Each new row is followed by its nearest point in the smallest flat space through zero that holds the last named rows.

q760 (6 x 14)
-517 -137 -26 118 -103 167 548 -84 23 70 246 -543 241 192
142 -413 -28 216 -28 785 201 -7 -44 244 -397 75 54 228
-12 256 -247 21 -138 -120 542 62 -72 128 139 224 141 -229
156 240 -83 -297 -131 269 485 75 3 -131 -203 -134 -555 -177
-290 182 268 -535 -264 -278 -148 309 280 206 178 303 -77 174
-154 283 -7 22 -38 298 -21 -196 -67 -48 67 319 50 -148
New rows:
-6 247 -294 83 88 -284 266 354 -325 291 169 -240 -355 245 -> 78 13 -122 -86 -63 -301 370 171 21 30 46 -207 -79 -54
-331 -267 -205 74 -35 -360 -152 187 224 -4 117 10 269 -240 -> -114 -62 -3 68 11 -383 -68 62 31 91 207 -15 280 59
186 199 141 -151 322 -236 -215 -127 23 55 17 78 -105 -70 -> 127 121 37 -73 70 -224 -285 -4 -1 -123 8 97 -109 -103

q226 (6 x 14)
77 150 136 -115 -63 -147 99 248 186 19 252 -276 -288 105
57 265 115 -152 66 -254 9 -83 22 -163 -112 116 5 69
-93 -128 38 -298 -14 63 170 -46 112 -201 -334 -135 -23 -170
27 45 58 102 37 69 -144 67 69 -71 85 -38 -110 415
155 -30 90 -336 -146 258 -232 113 -182 92 274 -215 -141 -513
148 -86 -187 140 -502 45 199 519 -139 690 133 277 425 -107
New rows:
-342 -214 0 -9 -84 249 -42 -21 141 -619 -336 -97 -8 -137 -> -174 -274 -1 -171 103 260 27 -184 99 -322 -391 -155 -50 -17
49 -390 -384 -260 251 21 81 81 40 220 249 87 -51 -436 -> -51 -191 -111 19 -43 81 102 -14 -76 178 125 -125 1 -487
-212 136 -566 167 -433 125 -144 199 -169 -117 145 34 65 -300 -> 28 -118 -100 79 -110 132 -38 62 -141 231 117 55 120 -226
166 312 -56 -252 34 -31 -281 81 -234 -292 -240 -159 -208 135 -> 118 206 200 -310 31 30 -239 -34 -23 -261 -69 -6 -107 127
-190 -78 130 -218 0 -28 -220 -507 -157 312 -131 -37 253 -8 -> -10 -29 -36 -29 59 77 -126 -195 -156 -63 -130 157 141 -165

q771 (6 x 14)
131 -45 53 -290 -121 196 29 -27 -235 -115 -161 -138 -68 177
290 151 -51 329 -380 388 18 338 -182 -293 -39 -175 136 495
19 138 -96 566 270 173 46 147 -382 -277 209 -10 33 49
-101 197 -299 240 326 -50 -203 1 91 -4 -135 -166 2 175
-214 -309 192 139 76 -358 -147 42 -128 -144 -343 64 -44 445
200 -148 322 254 -125 505 -36 552 -351 -4 -19 -61 -54 -81
New rows:
194 -74 130 -366 -30 379 -303 -263 17 123 -18 -79 -197 -331 -> 105 -12 50 -456 22 269 -9 -26 -38 202 -65 -126 -134 -304
-20 128 -25 -307 -378 -166 -216 -53 -32 -233 1 55 230 357 -> 69 7 -41 -171 -330 -115 69 -141 75 -160 -103 -18 84 385
-54 -189 370 -13 -326 -179 8 176 75 239 -360 341 -349 59 -> -76 -376 392 -94 -244 -173 -80 201 112 155 -216 142 -33 48

q116 (6 x 14)
192 -41 359 -102 349 -305 -160 41 -357 58 -26 -239 -43 -105
151 14 -110 -72 78 -288 -322 -160 137 -113 332 -289 -142 169
42 45 37 356 -277 252 -85 -77 24 115 -118 182 -176 443
-21 -113 -74 378 352 474 -245 -17 140 82 17 -23 20 -33
107 -112 -404 -86 302 571 132 -278 11 155 328 -142 -48 170
-194 300 -23 -721 13 -257 224 232 -222 -101 47 44 71 322
New rows:
253 -355 136 -98 395 -19 -342 -25 -63 157 -83 -196 -14 39 -> 175 -88 161 70 406 -11 -241 -49 -173 78 77 -236 -61 -33
-1 356 -324 61 21 -52 -447 -31 -35 -80 261 -325 56 205 -> 2 89 -149 -45 142 -84 -349 -37 188 -115 266 -171 -91 291
-297 245 434 78 -44 207 147 -48 -141 108 -171 -175 105 267 -> -52 93 189 22 20 131 34 134 -213 100 -202 146 -20 234
23 -323 161 -305 52 -346 -130 219 188 67 243 -195 -106 217 -> 53 74 23 -200 79 -327 -179 1 -9 -102 163 -179 -56 106
418 104 387 189 388 20 124 245 -9 -142 -317 169 -326 -81 -> 59 -37 347 189 173 5 -105 111 -244 108 -233 18 -8 -63
-20 -104 182 -245 -48 -250 332 -651 224 72 47 118 80 22 -> 139 -66 -103 -158 -242 -153 253 -196 -40 13 107 -57 -47 -88

q996 (6 x 14)
-329 -608 73 -239 239 341 -443 -177 100 -1 -509 239 -182 -128
-551 -460 109 -4 165 68 -158 -341 216 25 -237 246 371 -199
-479 -129 785 -71 -259 76 95 -23 -77 38 -78 311 233 -33
-270 -185 -6 -182 -394 1 -362 -153 238 334 -104 326 136 1
-304 -435 6 48 -223 533 -241 46 200 216 -574 34 312 -758
-133 -69 333 170 -6 22 -475 -169 182 -36 -30 434 -340 271
New rows:
289 -311 156 -158 -20 464 21 47 -23 70 1 -13 -34 237 -> 39 -96 95 -196 -14 146 -53 108 -118 2 -150 -4 -203 14
-331 -84 11 211 26 -37 268 -550 22 83 222 -108 -442 -51 -> -95 -26 52 110 186 -99 -8 -143 50 -108 72 75 26 104
-108 -186 85 177 267 442 -550 -156 -279 -122 -47 59 550 -73 -> -234 -249 79 173 189 160 -122 -140 132 -77 -206 88 122 -231

q544 (6 x 14)
-150 -355 8 -99 -373 103 424 -333 422 66 -555 14 78 -3
-82 -142 -433 -64 -139 -19 127 -80 -91 -96 189 -81 -130 -90
571 464 -193 335 -17 -132 -11 545 -73 -73 325 -48 -320 70
-71 110 148 -197 -501 -178 23 -98 -74 106 450 76 -339 69
18 349 44 -75 69 230 178 298 -82 -238 -501 -112 -381 42
97 200 -134 -2 130 554 182 217 221 309 91 70 434 -202
New rows:
-100 269 -340 -106 367 -263 143 87 -128 -129 144 218 196 -222 -> -12 24 -269 23 239 84 -88 97 -170 -67 173 -58 72 -97
207 208 31 271 -29 -139 204 389 -107 55 174 248 69 -427 -> 288 223 -76 163 4 45 15 260 54 92 218 23 21 -12
62 -197 27 398 -412 96 -337 370 79 -47 41 -342 -251 -190 -> 204 61 -89 137 -110 -145 44 110 25 -53 59 -25 -161 54
-156 -139 10 -336 331 -30 334 -234 20 229 -76 150 -141 157 -> -225 -105 49 -167 -32 92 47 -160 -3 2 -128 2 28 -31
240 77 -147 -44 -191 -369 -41 36 -386 279 52 -241 225 -83 -> 108 -27 -98 96 -30 -153 -76 15 -38 12 253 6 -7 9
235 38 -124 -9 -48 190 -132 177 -143 268 -81 -177 -61 198 -> 116 148 -42 53 34 76 32 160 4 5 20 -10 -31 -11

q136 (6 x 14)
20 168 148 504 258 -85 -384 117 87 -169 78 -452 70 198
-76 -89 -116 424 142 -142 40 328 310 -334 -117 -262 -253 -255
-166 10 131 -123 -8 -159 4 99 292 424 21 -232 466 -180
35 334 -312 -14 219 25 -217 14 158 -394 191 147 -150 -501
-34 58 38 -36 -204 459 60 265 386 -45 1 -338 -178 -159
-264 -200 -228 350 225 -163 -197 342 -304 -78 19 182 535 141
New rows:
97 248 -86 255 -69 -352 194 319 87 -300 -374 -137 -146 131 -> 0 -136 -11 326 92 -199 79 122 92 -204 -139 -145 -239 -17
-339 112 -206 -214 -97 276 291 113 -221 -28 4 -357 -49 -222 -> -76 -34 -83 -123 -150 284 94 182 131 0 -1 -5 -11 -137
-203 -354 -40 -76 259 -305 96 -47 360 151 345 302 -44 -76 -> -75 -87 -86 -61 72 -327 133 -12 73 88 -60 130 98 -247

q255 (6 x 14)
189 -104 -45 272 -91 -97 -175 81 22 268 129 -96 64 -278
-137 -32 148 84 326 226 -163 428 241 -290 415 28 136 -10
72 386 -412 153 452 -496 -172 -22 92 331 163 -156 212 -79
80 150 -180 197 225 -114 200 329 -83 475 12 -295 212 -66
-15 -55 332 75 -126 -212 161 266 -419 -59 -72 194 230 -706
75 28 44 -386 241 126 89 -27 -60 -238 11 103 63 218
New rows:
-91 28 -164 346 -126 362 247 278 -117 314 -105 312 96 -184 -> -89 -59 95 224 -142 85 209 286 -94 201 -78 -135 34 -138
-135 -133 -208 50 367 -252 68 249 377 -20 -45 -338 268 -211 -> -87 178 -109 166 294 -120 -20 254 87 115 170 -116 158 -58
179 296 -64 124 267 -303 368 -374 -79 -22 206 378 -334 -180 -> -21 203 -104 -105 99 -341 -45 -231 -99 -50 -79 122 46 -114

q472 (6 x 14)
229 11 -27 -43 -431 286 -448 188 -32 -3 -84 49 -194 275
255 -61 -1 51 463 229 -39 -401 115 -197 14 10 48 156
333 -137 137 176 2 332 -125 -338 19 100 -150 150 -136 336
-90 -357 86 -230 -477 -121 -212 313 35 -359 -74 148 45 -197
15 -140 208 -77 -330 40 -352 41 127 -16 -338 113 -622 384
273 22 -532 -127 -69 367 -65 5 7 -234 431 -163 289 261
New rows:
-170 -2 -53 173 -160 65 179 294 -18 -71 -335 296 92 27 -> -55 -92 94 22 -225 -68 25 94 -53 75 -64 82 16 -87
-50 121 117 208 -524 360 166 67 98 62 -198 295 389 86 -> 160 -147 64 152 -421 160 17 42 -166 214 -8 163 205 -25
-188 319 134 186 -144 123 383 108 0 98 -15 137 -163 -76 -> -124 112 50 105 -76 -113 164 42 -79 298 -37 -12 -67 -21
-277 -84 75 35 -257 -87 -393 -101 289 -44 -83 483 78 114 -> 16 -216 168 -48 -220 -10 -155 43 38 -114 -165 139 -117 6
87 210 1 -142 151 183 37 -103 434 105 -173 -77 78 -87 -> 52 113 11 24 235 45 -53 -85 24 -18 -13 -44 -18 15
-211 313 59 -151 -240 230 -80 91 -486 -446 -297 380 -119 12 -> 28 -2 106 -67 -187 19 -292 198 -14 -92 -121 53 -68 -67

q944 (6 x 14)
-237 358 -182 100 -105 -114 58 39 -172 368 401 -220 -584 278
-33 -226 -35 -129 186 -35 5 -338 -305 405 144 -270 -514 -535
-88 -290 -93 -400 191 -11 -205 -172 -121 -97 -390 -762 -231 219
-341 272 -393 -222 175 -633 -221 -228 18 475 79 -785 -504 349
-93 -126 -16 224 90 -51 -16 -83 -277 785 97 -413 -764 -203
97 149 136 160 166 -340 -93 305 128 29 63 -354 -242 154
New rows:
121 192 18 -36 114 140 -225 -84 21 -49 -479 -40 -230 123 -> -6 -119 12 -24 17 59 -67 34 -1 -7 -211 -200 -17 151
150 88 79 -119 -82 72 -550 -79 98 -35 0 550 -93 -211 -> 51 -6 23 21 -15 16 55 -62 29 -29 73 273 166 -219
-550 -9 -135 -283 -114 50 1 -342 197 -141 -89 1 436 47 -> -205 16 -307 -331 -94 -4 -47 -348 63 -110 -150 110 377 137
238 42 46 -155 -550 -273 97 -2 -362 160 263 550 -127 -88 -> -48 172 -48 85 -134 86 159 -68 -95 97 350 386 -47 -185

q70 (6 x 14)
120 -72 -671 499 171 56 187 -309 -175 13 -33 -16 -183 596
391 -93 53 -218 -162 -12 127 -207 -531 -388 -405 571 -189 458
368 172 352 69 -280 132 54 379 30 -12 163 -147 1 266
-451 -413 -212 -195 -135 -102 -78 154 -161 25 -616 169 141 90
27 -172 -2 -265 342 13 12 -29 -462 320 15 2 174 315
330 123 26 -80 -184 564 152 486 -122 188 -171 157 189 -64
New rows:
-178 -354 -204 -95 -176 -286 -93 141 156 -21 -306 175 -202 80 -> -298 -232 -115 -2 -195 -187 -68 34 31 -144 -362 70 -23 88
-123 145 -119 262 223 326 -212 -309 -324 312 272 -292 -68 -287 -> -3 100 -221 89 389 138 39 -180 16 276 299 -133 67 -180
99 183 -168 -44 26 185 -34 245 254 37 -329 -224 -42 -174 -> -34 49 -111 100 -127 214 33 217 165 66 -90 -19 69 -188
-228 -358 215 -223 -72 -342 -343 359 -160 375 38 324 66 280 -> -231 -280 255 -322 -21 -221 -130 221 -223 144 -171 -87 178 252

q955 (6 x 14)
555 -99 7 -183 196 -119 -151 -291 325 -74 314 454 512 297
140 56 -220 257 283 -148 322 -283 -236 277 1 -286 -46 595
8 -349 -36 -123 -785 107 40 -686 299 -358 -400 -581 -463 217
107 266 28 -341 477 184 -372 -306 101 -194 184 472 231 -151
-227 -200 -42 -189 264 -140 171 -29 12 149 194 -83 445 190
439 -391 -166 -294 -91 26 -5 -222 249 476 205 102 150 -223
New rows:
-253 -147 -67 -27 -212 335 176 42 -337 182 -241 200 -85 89 -> -151 -16 -36 27 -45 35 73 57 -97 105 -75 -163 -142 -98
-20 -155 -108 270 58 -220 324 -522 -79 -266 81 34 70 -35 -> 29 -28 -45 -7 35 -42 65 -254 24 -68 -17 -114 37 283
-227 278 -9 86 30 84 -104 259 175 -157 -42 131 -282 -354 -> -158 214 104 36 -29 133 -170 236 -80 -151 -94 122 -194 -337
-55 -287 349 -474 326 -227 184 64 82 190 264 -390 -280 -41 -> -211 -214 -88 -195 60 -2 131 -61 -11 245 58 -194 118 -79
147 28 -35 89 24 136 -13 -127 205 -58 -102 -159 202 80 -> 88 -38 -11 -26 -27 -19 -4 -155 71 -64 3 -9 36 135
-136 -121 241 52 673 122 87 191 -34 82 233 -7 -78 -65 -> -190 136 -32 -30 387 2 30 139 -179 161 116 74 145 -68

q63 (6 x 14)
-78 -549 130 -156 237 -225 -202 50 180 574 -171 -252 -213 -371
108 -264 17 -115 -281 -176 151 360 -249 -213 -310 -2 -552 -88
-240 249 2 33 170 -129 -264 387 75 -213 232 97 -9 96
-79 253 262 17 -181 -50 -136 -71 -206 -203 -19 -154 97 -429
279 -497 -41 447 -23 -354 -496 9 296 124 156 -218 -104 -605
-59 168 -338 -255 -10 80 -130 100 395 50 -158 323 -159 -41
New rows:
-103 338 -2 106 -181 -299 -181 167 194 -254 238 123 -293 207 -> -58 211 -118 96 -25 -99 -185 334 71 -336 150 167 -101 66
178 -86 192 355 -208 -111 -321 98 99 2 242 364 -264 -195 -> 154 -99 -107 264 -100 -177 -254 141 132 -179 118 14 -111 -215
-161 -13 -61 95 325 113 -78 9 200 -309 140 -273 117 194 -> -80 70 6 128 180 -24 -91 74 48 -25 236 5 150 183
-95 336 -258 -122 195 -352 140 -150 -299 -85 133 39 273 239 -> -120 244 53 -4 89 103 87 -12 -99 -100 135 41 192 261
-173 337 -82 146 -168 -217 299 -374 35 -137 -45 -213 98 58 -> 42 200 51 40 -118 128 104 -213 -120 -117 16 -8 185 -3
169 1 106 -90 -35 -123 85 -143 147 94 -82 -140 -165 -376 -> 64 -108 40 -54 -114 -35 -62 -120 32 108 -161 -83 -71 -341
